The rows come from 4 hidden closed curves, with some noise, and rows from the same curve form a group. Each curve winds through 8 dimensions. The rows are also pushed far along 5 directions, which tell nothing about the answers.
Some rows, each with its group after it:
[ -8.3   5.0   2.1 -12.4   7.3   3.5   4.6 -15.8  -4.1  -6.5   6.0  -3.6
  -2.3   6.7 -10.9  14.3  -0.5  -6.4 -12.1]	(0)
[ 33.7  -7.8   5.3   2.4  13.0   3.6  -5.0  12.0  18.1  28.9   4.4  13.8
  15.5  29.0   4.8   7.7  -5.4 -14.1   6.0]	(3)
[ -7.9  -6.5   2.7  11.0  -0.7 -13.3  14.7 -13.0  25.5  11.3  -5.4  -8.6
  10.4  10.7  -1.7  -4.4 -10.3   5.2  -7.3]	(2)
[ -3.4  -0.3 -11.1  -9.2 -15.7  -3.3 -48.4   5.8 -18.3  -4.7  14.5  10.1
  -8.4 -13.1 -43.2   4.9  24.7  -7.1  -6.3]	(2)
[  6.1  13.7  -8.0  -9.0 -10.7  -0.1  -2.8  15.1 -14.7   4.4   1.5   8.1
   8.6  -6.2  -1.4  -3.0   4.0   2.4  -5.2]	(1)
[  8.9  25.8 -18.6 -12.6  11.4  24.1 -11.0  27.3 -19.8  -3.7   5.9  29.0
  -1.7  15.0   4.0 -16.5 -18.4  18.4   9.9]	(0)
[ 15.7  -7.0   2.3  -0.7  -0.4   5.5   8.3  10.7  11.0  21.2 -14.2  -1.1
  19.6   5.0  20.4  20.9 -12.6   3.1  11.6]	(1)
[ -3.9   5.1  -4.3  -1.4  -3.5   1.6  12.3   5.6   3.8  14.1 -11.1   3.7
   8.1  -4.6  10.6   9.0  -2.3   7.2  16.0]	(2)
[  5.8  -1.0  -8.8  -2.4  16.2  -4.5  -1.2 -21.4  10.2  18.8  -5.3  -8.3
   7.0  16.2 -14.8 -13.7  -0.8   8.6 -11.9]	(0)
[ -0.5  -5.7 -12.9   4.2  -3.1 -12.7 -15.9 -14.9   2.5   2.3   3.4   3.7
  -5.3   1.8 -28.3 -27.0  11.3  17.7 -12.2]	(0)
[ -6.8   3.1   4.5  19.9  10.2  -7.2  41.8 -14.0  24.9   1.4 -15.7 -13.3
   3.1  12.3  35.4 -28.4 -27.5  17.0  -7.9]	(2)
[  4.8  25.5  -3.9 -18.5  -0.4  23.1  -8.7   3.6 -18.6  -7.2 -12.2  14.9
  13.1  21.8   5.2 -10.2 -17.5   4.5  -6.9]	(3)
[ -0.2   4.4  -2.3  -3.1  16.6   0.1  23.7   3.4   2.4   8.2  -5.1   4.3
  -4.9   5.6  15.0  -1.5 -15.3  10.9   6.1]	(3)
[-17.0  10.3  -9.3  -5.7  -8.7   1.6  21.6   1.1  -5.8  -8.8 -14.7  -2.9
  14.4 -11.5   6.6   0.6   2.1   9.3   9.6]	(3)
[ -1.0   2.1 -16.0  -8.8 -13.2  -0.8 -33.3   4.3 -25.8  -1.8  15.0  10.5
  -8.4 -15.3 -31.0 -23.2  10.4  16.3 -11.9]	(0)
[ -0.7 -17.1   9.9   5.6   0.5 -16.5   1.4  -1.0   6.9  -0.3 -21.1  -4.1
 -13.7   3.5   9.0 -13.8  -6.1  -6.1 -10.3]	(3)
[ 16.4  -0.7  -7.7  -3.0   3.9  -6.1   2.8  -7.9   8.2  17.8  10.5   9.3
  17.0  20.8 -24.2  -2.0  15.3  -0.1  -4.0]	(3)
[-24.8 -10.3  -7.6   5.6  -4.1 -25.7  -9.2 -21.0   6.3 -10.3  12.9  -9.5
 -14.1 -12.5 -38.5 -20.9  11.6   4.8 -20.9]	(2)
[  6.5   2.2   2.6  -2.9  12.6   1.2  12.4  -0.3  12.2   6.6   3.3  -1.3
   0.0  -2.7   6.3  -1.7   5.7 -19.9   6.6]	(0)
[ 16.3  -2.7   2.7 -12.2  20.5   1.6  12.8   2.0  -7.4   3.0   5.7  16.5
  26.6  51.6 -18.8   6.6  -6.1  -2.0  -4.2]	(1)
[ -2.2   6.0   7.8   7.4  22.8   4.6  28.3  -7.5  10.6   3.9 -25.0 -15.3
   2.0  16.2  40.3 -17.2 -42.0  18.6  -6.7]	(0)
[-28.1  13.3  -7.2   3.1  -1.9  19.8  20.7  -8.1  -4.3 -14.8  -7.7 -18.6
  -8.7 -33.7  31.2  32.7  -4.8  17.7  24.8]	(1)
[-14.2  11.8  -6.8  22.7  -4.2   4.4  13.4   2.0  17.8  -3.3 -20.3 -10.7
   2.0  -3.3  30.3 -10.9 -15.9  15.3  12.8]	(2)
[ 19.2 -16.2  25.5  -0.4  16.6  -7.9  33.0  -6.0  43.4  41.8 -18.9   0.6
   6.0  23.1  30.6  26.9 -21.7 -27.4   7.5]	(2)
[ 19.6 -25.8  26.0  12.2   5.6 -15.2 -17.2  -1.8  26.9  28.6   0.2  -0.8
 -23.5   7.6   7.9  -0.2 -10.6 -25.2 -10.5]	(3)
[ 14.3   7.5  14.5 -19.0   1.2  25.6  13.0  17.3  -7.2 -17.0  -6.9  -0.1
  27.0   4.1  34.8  43.5 -19.6 -20.7   6.3]	(0)
[-14.6   8.4  -3.2  14.4  -1.7   4.9 -18.5  -5.5  -5.1  -8.7 -10.2  -2.5
 -32.0  -4.9   8.0  -5.8  10.8  -6.7   7.6]	(1)
[ -2.9  -3.1  -5.4   1.1   6.6 -21.4  11.2  -8.1  -7.9  -1.5   5.0  -1.7
  -0.6   6.3 -21.4 -24.0  12.0  11.3 -13.7]	(2)
[  2.3 -21.2  11.5  -4.2   7.1  -9.9   6.8   3.4   2.5  -1.7   7.5  -3.7
   4.2  -1.0  -4.1  15.4 -10.0  -4.0  -6.4]	(1)
[ -8.1 -10.3   9.5  -4.6  -1.6  -8.0  24.8 -10.1  -1.6 -15.1  -3.7  -7.3
  13.7   1.7  -2.5  20.4  12.8 -12.0   4.8]	(1)
[  6.2  -3.9  18.0 -10.3   4.5   9.5  11.1  -2.6   5.0   6.4 -11.4   2.7
   2.1  17.0  16.4  39.3  -9.4 -27.2   4.1]	(0)
[  3.8  26.2 -23.1 -24.4   0.1  21.8 -34.8  25.4 -37.8  -9.9  14.0  34.0
  -6.2   1.1 -21.4 -24.8  -2.6   7.4   0.7]	(2)
[  3.4  16.5  -5.2   7.7   3.0  17.5 -11.8   9.3 -11.3 -16.2  20.1  16.5
 -15.1   5.6   0.1 -25.0   0.6  10.2   7.4]	(1)
[  7.0  -1.1  13.9  -9.7  -1.1  -1.1   1.6   1.1   5.9  -4.6 -14.2   5.3
   9.3  15.9   4.3  -3.1  -6.8 -24.5  -9.0]	(3)
[  6.6 -14.2  12.6  -5.9  -4.3   3.9 -19.2  14.1   0.7  -3.6  -0.4  -2.5
 -10.5 -22.9  13.5  21.6  -1.8 -26.1   4.7]	(0)
[ -4.0  13.6 -13.6  -3.7   7.3  -3.7  16.5 -15.8  -4.8  -0.6  29.1   6.6
   4.8   5.7 -31.0 -20.3   6.0  27.3 -10.3]	(1)
[ -4.0   8.3  -8.8 -11.2  -2.8  -4.3 -12.6  10.8 -11.5  -5.1  24.4  11.7
   0.3 -10.7 -31.5  -1.1  13.2  -1.2  -2.5]	(2)
[  4.4  -6.1  12.4   4.5 -12.9   0.4  -2.0   7.9  14.4   2.0 -20.5  -3.2
 -13.9 -14.2  26.9  19.3   4.1 -21.9   8.8]	(3)
[ -6.6   2.9   5.4   7.6  12.6   4.8  21.5 -13.3   2.2  -0.2 -16.1  -7.9
  -3.2  10.6  23.3 -19.8 -21.7  15.2   0.2]	(3)
[  1.7   9.1  -3.5  11.9   2.1  -5.6 -10.9  18.4 -16.3  -7.8  12.2   8.2
  -8.8  16.9  -7.0 -15.4   4.1   0.5  -4.9]	(1)
[ 10.5  14.7 -11.7  -1.6   6.6   5.2 -12.2  -2.8 -17.2  -3.1  11.6   0.5
  12.5  27.4 -14.9 -30.8  -9.6  16.3 -28.5]	(0)
[ 12.0 -21.2  11.5  -2.9 -15.5 -26.7  -3.4  -6.6   9.4   8.7  19.6  -1.9
  14.6  -7.2 -34.0  12.2  22.1  -9.8 -18.4]	(2)
[ -7.0   5.0  -6.7   4.1  14.4  -7.2  28.9  -1.2  -0.6   9.3  -4.1   4.9
   3.2  16.3  -1.2 -12.1  -2.3  12.4   7.8]	(1)
[ -1.2  -8.8  -4.0   2.0  -1.9   0.2 -16.1  -1.8   5.5  -2.5  -3.0  -8.2
   9.4   0.6  -8.5  16.2   8.5 -14.7   2.3]	(3)
[ -6.7  14.6  -4.8   3.5   8.1   6.0  23.4  -6.5   6.1   7.9   4.6  -5.0
  12.8   5.5   8.1  -5.0 -13.8  13.9   3.3]	(3)
[ 17.2   8.7   5.9   4.1   8.8   5.5 -20.5  -5.8  13.7  32.3 -13.2  12.7
 -16.4  32.9   6.8 -12.8 -16.6  -4.2  -9.6]	(2)
[  1.8 -24.3  10.6   9.0  14.6 -22.1  18.9 -28.1  31.6  17.8  -4.0  -7.8
 -11.6   6.8  -3.2 -32.0 -17.8  13.2 -16.9]	(1)
[ 13.0  -2.4  -3.5  -9.2   4.0  11.0 -20.0  11.2  -0.5   9.9  -7.1   6.2
   0.7 -11.5   7.5   2.6  -4.7  -6.3  10.0]	(0)
[  1.5 -16.8   8.7  -3.1  10.9 -11.7  19.1 -23.8  20.5  30.9 -14.1 -10.3
   7.3  19.9  -2.1  25.5  -6.3  -0.4  -4.3]	(0)
[ -3.2  -4.1  -3.7   7.1  -9.7  -5.5   4.7 -13.6   3.9   6.7   2.9 -10.9
   6.5  -0.3  -6.4  13.5   8.1  13.0  -5.6]	(0)
[-22.1 -29.3  14.1  13.8  -3.2 -23.5  11.5 -11.4  12.2 -14.3   3.9 -34.1
 -18.4 -41.2   9.7  12.4   0.0  -5.4  -9.4]	(0)
[-10.1  -9.1  -2.8   3.2  -8.9 -15.0  28.3 -28.3   8.2 -19.5  11.1 -25.7
  14.6 -19.2  -5.8   8.1  13.2  10.6 -19.9]	(2)
[  1.3  -9.2   8.8  13.4   8.1  -1.4   5.4  12.0  16.7   8.0 -24.2  -3.8
  -8.1   5.6  31.0  -6.9 -17.5 -11.9  12.1]	(3)
[ -3.9 -21.1  -1.5  10.2  -3.8 -22.8  13.2  -4.4  16.1  14.0  -8.2 -14.2
   7.0 -10.2  -3.9  13.9  13.1  -1.8   2.3]	(1)
[ -9.9   5.9  -4.9  16.9  -4.7  -1.0  27.5 -19.4  14.0   2.7 -13.3 -18.4
  11.4  -0.2  18.6   1.8   4.5  16.2   8.3]	(3)
[  6.8  16.8  -2.3  -8.4  -7.7  18.1 -25.7   6.9 -24.5  -8.2 -12.7  10.7
 -11.1   0.4  10.1  -6.3   1.4   0.4   0.0]	(2)
[-12.6  17.3   9.8   1.3   2.4  18.2  17.2   4.9  11.5  -1.4 -19.4  -4.3
  -6.3  -9.3  42.3  22.7 -20.0  -8.3  20.7]	(2)
[ -6.0  16.1  -0.5  17.6  11.5   2.5  12.0  11.3  -2.1 -12.4 -21.6  -3.7
 -10.5  16.6  34.3 -23.0 -14.7   0.2   3.2]	(1)
[ -9.2  21.7 -18.3   2.7   4.1  -8.9   4.9   8.4 -20.4  -2.1  13.4   5.6
  -0.3   6.5 -18.7 -14.0  10.7  13.1  -9.7]	(1)
[  7.1  -1.1  -1.2  12.8  -4.6   2.0 -24.6  -2.4   4.5  -8.7   2.1  -2.4
  -8.2   0.3   0.7 -14.8   9.4  -7.0  -4.7]	(3)

New rows. What belongs after each?
[ 10.1  -9.7   1.4   9.4  -2.0  -8.7 -13.6   2.6  10.3   3.7   5.0  -4.5
  -4.1 -10.9  -0.5 -19.5   1.4   0.4  -7.8]	(0)
[ -3.8   0.9   6.2   4.3  -1.7 -12.2   7.3  -4.5   4.7   2.5  -1.1  -5.8
  -7.6  -4.2  -1.6   1.6   9.6  -2.3  -1.1]	(2)
[-24.3 -10.1   0.2  25.2 -11.9 -14.9 -17.2  -4.8   7.0 -16.3 -13.2 -21.3
 -27.5 -27.0   7.3  -6.8  11.4  -0.5   1.6]	(2)
[  3.4  11.1 -17.5   5.9  -3.5  -5.5   3.2   4.3 -11.2  -4.5  29.7   8.1
  -7.1 -14.8 -15.1 -32.4  11.3  29.1  -6.9]	(3)
[ 14.6  -2.0  -2.4 -12.5   6.2  -5.1  18.6   9.1   0.7   6.2  17.9  13.7
  16.2   5.9 -13.2   1.2   2.2   0.6  -3.6]	(3)
[ -0.1   0.3   0.1   7.0 -12.9 -10.4 -22.2   7.9 -15.7  -9.8   7.3   3.6
 -14.5  -5.8 -11.3 -21.4   8.8  -0.9 -15.8]	(1)
[ -3.7  -5.9 -11.6  19.9  -4.5  -2.5 -15.9  -0.9  -3.8  -6.1 -10.8  -7.0
 -11.3  -3.7   5.0 -25.1   4.7  17.5   1.9]	(3)
[-11.9  -0.3  -2.3  24.5  -8.5  -6.0   1.9 -10.9  23.3   7.3 -10.5 -13.4
 -16.5 -13.3  16.5  -6.3   5.5   4.4   5.6]	(2)
[ -7.2  -0.1   4.7   4.8 -20.2   7.4  12.7  -1.6  10.2  -5.0  -6.1 -12.6
  17.6 -25.4  18.9  27.2  11.8 -11.4  20.1]	(3)
[-19.5  23.2 -10.6   2.4 -18.3  11.6   4.3  12.9 -15.8 -15.8  -4.1  -3.5
   7.4 -26.2  14.6   3.2  -4.3  26.6  16.3]	(2)
[ -4.2 -28.9  18.5  10.8   1.2 -26.8  37.5 -20.0  40.6  12.1  -4.5 -20.5
   1.0  -9.9  13.9  13.3  -3.0 -15.3  -6.7]	(2)
[ -0.4 -25.0  23.5  17.6   3.4 -19.0   6.2 -26.3  25.6   9.5   8.8  -8.2
 -21.6   7.2  -6.3   4.6   8.8 -11.4  -5.5]	(1)
[ 2.8 -3.6  3.9  1.6 16.0  8.9  6.2  1.8  7.2 17.2 -3.6  2.9 -2.6 15.6
  9.1 28.4 -7.4 -4.8 17.7]	(1)
[ 6.7 -5.7  2.0 -8.4  8.5 11.9  8.0  3.6  9.5  3.3 -1.7  8.4  4.0 -2.2
 10.1 12.4 -3.0 -7.6 19.9]	(1)
[ 16.2   7.3  -2.2 -11.2 -22.1   4.8 -32.4  27.5 -12.8  14.7   0.1  20.4
  -5.8 -16.5  -2.5  12.6  19.0 -24.3   7.9]	(1)
[-13.6  -6.3  -1.0  -5.5   9.7   4.2  22.7 -15.4   4.2 -17.4   6.2  -9.2
   6.9  -9.2  -0.1  10.5  -2.5   8.0   6.0]	(1)
[-28.6  -4.8  -5.8  24.8  -2.4  -3.6   6.1 -23.2  12.1  -7.7 -26.2 -35.9
 -23.9 -36.5  24.8  -7.7  13.6   1.0  13.1]	(0)
[  9.6  10.8  12.4  -2.9  -7.0  17.7  20.3   1.5  14.3   9.0 -17.7  -1.0
  28.2   8.0  30.6  22.6  -9.1 -14.4  18.1]	(3)
[  4.3  -7.7   0.6 -13.3   4.6  -4.2   8.6  10.0  -6.0 -11.0  -1.9  -4.9
  23.0   2.0  -0.8  14.1 -10.1  -4.6 -10.3]	(1)
[  1.6  -2.7   7.8   5.2  17.4   5.0   5.6   8.6  11.0   9.4 -27.1  -5.9
  -6.3  10.9  30.6  20.1 -17.7 -13.4  14.0]	(2)
[ -3.4 -24.0  11.5  20.4  -1.9 -27.0  19.3 -29.8  32.6   6.1  -1.3 -22.5
 -14.6 -10.8   7.0  -5.3   8.8  -7.0 -16.1]	(2)
[-17.0  15.2 -10.6  20.6  15.2   8.2  31.2   0.5  -5.0 -10.3 -20.2 -21.8
   3.3  15.7  38.2 -16.3 -32.9  33.1  -1.0]	(0)
[-31.6 -14.3   1.6  14.7 -14.0 -15.7  21.5 -31.7  14.6   2.9 -26.8 -34.9
 -14.6 -38.2  19.2  12.5   3.6  18.8   4.4]	(1)
[ -9.8  12.1   2.9   8.7 -16.0   7.8  -9.4   6.3  -1.9 -15.2 -21.5   1.0
 -11.7 -11.5  21.8 -21.0  -4.0  -6.7   4.6]	(3)
[  7.7  19.7  -3.2 -22.3  -4.2  42.8   4.7  25.9 -14.5  -5.0 -18.4  13.8
  10.0 -16.5  45.0  52.0  -5.0 -14.1  41.9]	(3)
[  7.9   0.0 -15.7   5.7 -10.2  -2.3 -33.2  14.7 -12.3  -5.1  20.9   2.9
  -3.6 -19.8 -18.2 -28.0   6.7  18.3 -11.6]	(0)
[  9.6   6.3   7.6  -0.9  -4.6  15.5  -5.5  -3.3   5.3  -9.3  -7.9   1.3
   3.1   3.6  17.8  10.5   1.5 -14.5   6.3]	(1)
[ -1.9   8.6  -3.7  13.3   8.0  12.3 -13.8 -13.8   0.3   1.8   1.6  -1.5
 -31.6  -3.2  13.4 -16.0   1.3   5.1   5.1]	(3)
[ 12.2   6.1   3.2  -9.5 -12.9  10.2  -7.6  16.8 -10.2   1.7   5.1  17.1
   0.1  -7.4   8.9   0.1 -13.6  14.5   4.0]	(0)
[  4.0  -4.9  -1.2  11.6 -13.9  -7.7 -15.4   7.6  13.4  11.3   2.9  -2.5
  -4.9 -12.0  -2.6   5.0   9.4  -6.8   1.0]	(3)
[  4.2  -7.9  -1.3  -4.4   4.5   0.7  -6.5   0.6  -4.6  -8.7  14.6  -7.3
  10.4   3.6 -10.0  10.1 -12.8  12.4 -14.4]	(1)
[ -3.8 -38.8  20.8   7.0  -3.6 -37.4   8.3  -3.8  16.5  14.9  13.9  -3.3
 -20.3 -13.1 -15.7  12.5   4.9 -14.6  -9.9]	(0)
[ 5.1  8.7 -0.6  0.2  0.6  2.3  1.7  1.1  9.3 10.2 18.4  7.7 -7.8 -9.2
 -4.9  1.0 10.0 -9.3  5.2]	(3)
[ -5.3   2.1   5.5   0.5   6.7  -1.2  17.3 -11.4   1.8  -0.7   9.9 -11.9
   0.2  11.0   0.8  20.3  -8.4  -1.5 -15.5]	(0)
[ -4.6  15.3  -7.8 -15.1 -11.9   5.2  -3.4  16.7 -15.9  -3.0  13.3  12.2
  18.6  -8.7 -15.5   7.5  -3.5  13.3   3.4]	(2)
[ 17.0 -13.4   7.3 -16.1  -5.4  -7.7 -26.1   8.0  -1.1   4.5  23.4  14.7
 -14.5  -9.3 -26.4  17.4  13.9 -25.9 -13.6]	(3)
[ -8.5  21.5  -9.8  -0.5  -2.8   2.1  14.6  -4.0 -11.7   0.3  -8.4  -7.8
   8.0   3.2   8.0  -1.1  -6.6  20.0  -9.8]	(1)
[-11.8   5.9 -15.7  -8.1  -5.6  -3.2  12.9  -9.5 -12.4 -29.2  21.1  -4.6
  17.6  -8.6 -28.5   7.9  22.8   6.7  -7.6]	(0)
[ -5.1 -26.6  13.4  11.0   3.7 -14.1 -16.7  -5.5   8.5  -0.5  18.4   0.1
 -33.4 -12.4 -15.8   2.8   9.3 -15.0   0.0]	(1)
[  6.0   9.0 -12.5  -0.7   5.9  20.0  -2.8  14.3 -13.1 -16.7  -4.6   7.2
  17.9  15.4   9.0  -4.9  -8.6  14.1  12.1]	(1)
[ 14.6  -0.1  -3.2  -6.9  15.1   7.2  13.7   7.3   9.9  12.9  -5.0  12.8
  13.3  16.2   5.1  -0.2 -10.4   0.6  11.6]	(1)
[ -6.6   1.8  -0.2  26.1   1.3   2.3 -38.4   3.1  -1.1   3.5   3.0   8.5
 -55.0  -3.0   4.3 -36.2  -1.1   3.2   3.3]	(1)
[  0.7 -19.3  11.6  18.8  -3.2 -10.4  -4.2 -14.0  10.6   4.4  -6.8 -13.0
 -20.2  -8.6  14.4 -12.2   0.3   2.5  -3.2]	(3)
[ 14.2  17.1 -13.5  -5.5   0.0  26.0 -18.8  18.6 -15.8  -5.9   4.3  11.3
  14.9  21.8   3.5  20.3  -7.4   3.9   1.4]	(0)
[ -3.0  -9.5  26.8  -3.5  -5.8   6.6  20.5  -5.9  12.2   4.9 -27.3 -17.0
  -2.3 -22.0  48.1  32.2 -15.5 -16.1  13.7]	(0)
[ -8.9   8.4 -11.6   8.0   0.5   3.5 -16.3  14.2 -17.6 -21.6  12.7   0.0
 -20.7 -20.1   2.3 -35.4  -9.2  16.8  -9.5]	(0)
[ -4.3 -26.0  19.2  13.7  -1.3  -3.0  10.6 -22.9  25.0   3.5  -7.7 -23.9
 -15.4 -26.3  27.7  40.7  18.6 -25.9  19.9]	(3)
[ 13.4  25.0 -15.5 -38.8  -8.7  18.9  11.4  22.2 -35.8 -17.9  15.5  15.3
  58.2   7.3 -14.9  21.7  -2.1  12.3  -8.9]	(1)
[ -7.3  10.7  -5.8 -16.3  -2.3  -6.5  16.2 -13.1 -11.7  -9.9  13.1   3.6
   5.7  -3.5 -22.4 -10.0   5.0  13.1 -18.9]	(3)
[-19.2  -8.5  -0.2  19.5  11.1 -14.3  14.0 -11.9  10.6  -3.3 -10.9 -25.4
 -20.4 -20.4  18.6 -26.1 -18.0  22.5  -7.5]	(0)
[  6.0   9.1 -12.5  -8.4   2.5  19.4 -17.9  -1.1  -2.9  -3.4  -7.1   8.5
  -4.2   3.2   5.4   9.8   7.1 -13.7   7.2]	(2)
[-24.6 -21.8   1.2  26.3   0.9 -37.8   8.8 -38.6  10.2  -3.4  25.1 -18.1
 -28.4  -5.0 -39.4 -31.7  19.4  24.0 -23.0]	(1)
[ -1.0   1.5 -20.0   5.7  -4.4  -2.8 -19.4 -11.5   0.4   7.7   1.6  -4.4
  -2.1  -8.9 -21.1 -16.5  18.6  15.6  -1.4]	(0)
[ -3.9   4.6   4.0 -11.2 -13.7   3.2  -2.3   5.3 -17.0  -8.3  -8.2   2.2
   6.0 -12.5   3.8   3.4  -2.7   5.9  -1.6]	(2)
[ -9.1  -6.3  -6.6   2.4  10.1 -18.9  20.8   0.1  10.6   1.0  -4.5  -6.0
  20.4  15.0 -14.4 -12.9  -9.7   3.9 -10.3]	(3)
